The groups are shells around one centre, one inside the other: the same stretched ball of 5 dimensions in 9 sizes.
In the rows, 128 means zero.
Some rows, each with its group after it:
[127  88 138 115 150  85 122 113]
(4)
[170 178 177 133 140 152 144 158]
(1)
[140  98  84 107  93 125 127  76]
(0)
[145 110 130  98 118  94 105 132]
(4)
[126 129 167 131 137 129  99 192]
(1)
[157 116 160 136 159  98 117 129]
(3)
[164 129 109 147 121 156 157  62]
(5)
[169 159 111  97  91 152 158  91]
(5)
[142 107  96 131 100 142 119  95]
(4)
[182 162 101 127  80 178 141  92]
(5)
[140 125 110 115 113 143 159  83]
(8)
[121 122 115 134  97 165 111 148]
(6)
[159 130  68 104  69 161 153  52]
(2)
[143 131  92  93  86 148 156  81]
(5)
[110 129 115 118  95 172 135 142]
(3)
[121 133 200 129 168 111 109 210]
(2)
[134 127  92 100  71 155 120 122]
(8)
[113  68 161 113 166  51  83 160]
(2)
[ 88 104 151 129 140 135 119 174]
(6)
[150 144 106 142  98 185 151  96]
(0)
[160 130 171 108 159  84 130 133]
(7)
[160 161  93 114  65 190 143 107]
(1)
[145 127 110 158 117 174 147  89]
(7)
[156 118 122 105 112 108 114 115]
(0)
[166 111 103 134 116 127 131  68]
(2)
[143 116 140 102 135  98 131 119]
(0)
[145 162 130 144 109 194 157 125]
(1)
[144 150  81 111  63 194 156  91]
(8)
[163 164  93 133  75 204 157  90]
(8)
[136 132 191 111 162  92 110 189]
(3)
[160 167  97 106  74 188 167  90]
(2)
[127 121 136 128 136 138 149 114]
(3)
[140 158 111 118  74 189 130 146]
(6)
[174 129 106 111  97 126 120  93]
(6)
[182 146 120 136 122 147 157  70]
(1)
[153 126 162 149 165 121 140 119]
(5)
[162 109 110 102 118  98 134  73]
(7)
[146 102  96 133 109 135 126  80]
(4)
[154 125 139 102 118 104 107 141]
(3)
[173 144  98 117  95 155 158  65]
(4)
[164 162 123 135  91 180 127 136]
(7)
[171 178 185 140 143 151 130 176]
(7)
[159 130 133 130 141 129 159  80]
(6)
[136 140 123 147 114 180 148 117]
(8)
[134 120 146 109 120 112  97 168]
(0)

New rows, each followed by its group:
[153 110 108 115 107 117 114 102]
(0)
[153 118  98 104 101 127 141  76]
(0)
[132 143  79 121  67 203 160  90]
(5)
[130 102 141  95 134  84 115 135]
(0)
[142 113  88 131 100 156 147  68]
(0)
[172 179 171 143 133 164 137 160]
(5)
[129 102 188 127 180  72 101 173]
(8)
[165 153 138 149 132 164 158 100]
(8)
[173 140 140 119 137 118 150  92]
(2)
[169 165 122 134 108 179 166  92]
(0)
[129  99  80 117  86 145 122  89]
(0)
[159 172 122 124  89 189 150 127]
(0)
[162 150  78 100  65 175 162  68]
(5)
[130 140 144 148 135 168 151 131]
(5)
[122  97  75  88  75 131 126  90]
(2)
[176 167 128 118  98 160 138 122]
(4)
[151  93  88 113 103 112 120  70]
(2)
[166 132  79 121  84 164 155  52]
(3)
[144 111 110  93 109 108 134  94]
(8)
[163 148 108 103  93 151 151  92]
(0)
[168 163 147 145 130 167 155 116]
(4)
[135 145 186 129 157 127 128 182]
(4)
[110  96 119 138 117 141 105 143]
(5)
[138  94 169 133 178  73 113 134]
(5)
[107  95 125 110 131 114 135 118]
(8)
[152 135  89 121  91 169 162  66]
(0)
[166 132 158 137 158 113 141 110]
(1)
[132 126 182  95 148  82 100 195]
(5)
[176 138  82 129  90 167 162  43]
(2)
[140 122 103 123  91 153 117 120]
(0)
[156 141  81 138  76 193 147  78]
(2)
[118  90 155 116 162  81 121 133]
(8)
[109  71  90  96 101 101 109 103]
(8)
[124  80 158 117 164  63  98 143]
(3)
[104 107 111  92  90 133 109 153]
(8)
[135 146 132 105  95 153 120 163]
(4)
[135 125 101 137  94 172 130 110]
(4)
[143 120 158 145 149 121 110 150]
(3)
[129 158 129 129 104 191 159 135]
(5)
[156 148  86 125  70 189 141  95]
(8)
[163 141 169 134 156 116 132 136]
(0)
[137 131  93 138  89 185 144  95]
(3)
[176 179 146 112 114 158 160 121]
(2)
[119  81  83 107 101 119 127  78]
(3)
[113 117 121 137 113 163 128 137]
(3)
[142 124 187 140 173 100 111 171]
(8)
[130 137 115  97  93 151 143 125]
(0)
[ 91  85 118 121 117 129 107 147]
(3)
[124  76 129 121 143  84 103 119]
(0)
[134 134  94 112  87 171 157  91]
(0)
[ 94  84 124 125 125 124 108 146]
(4)
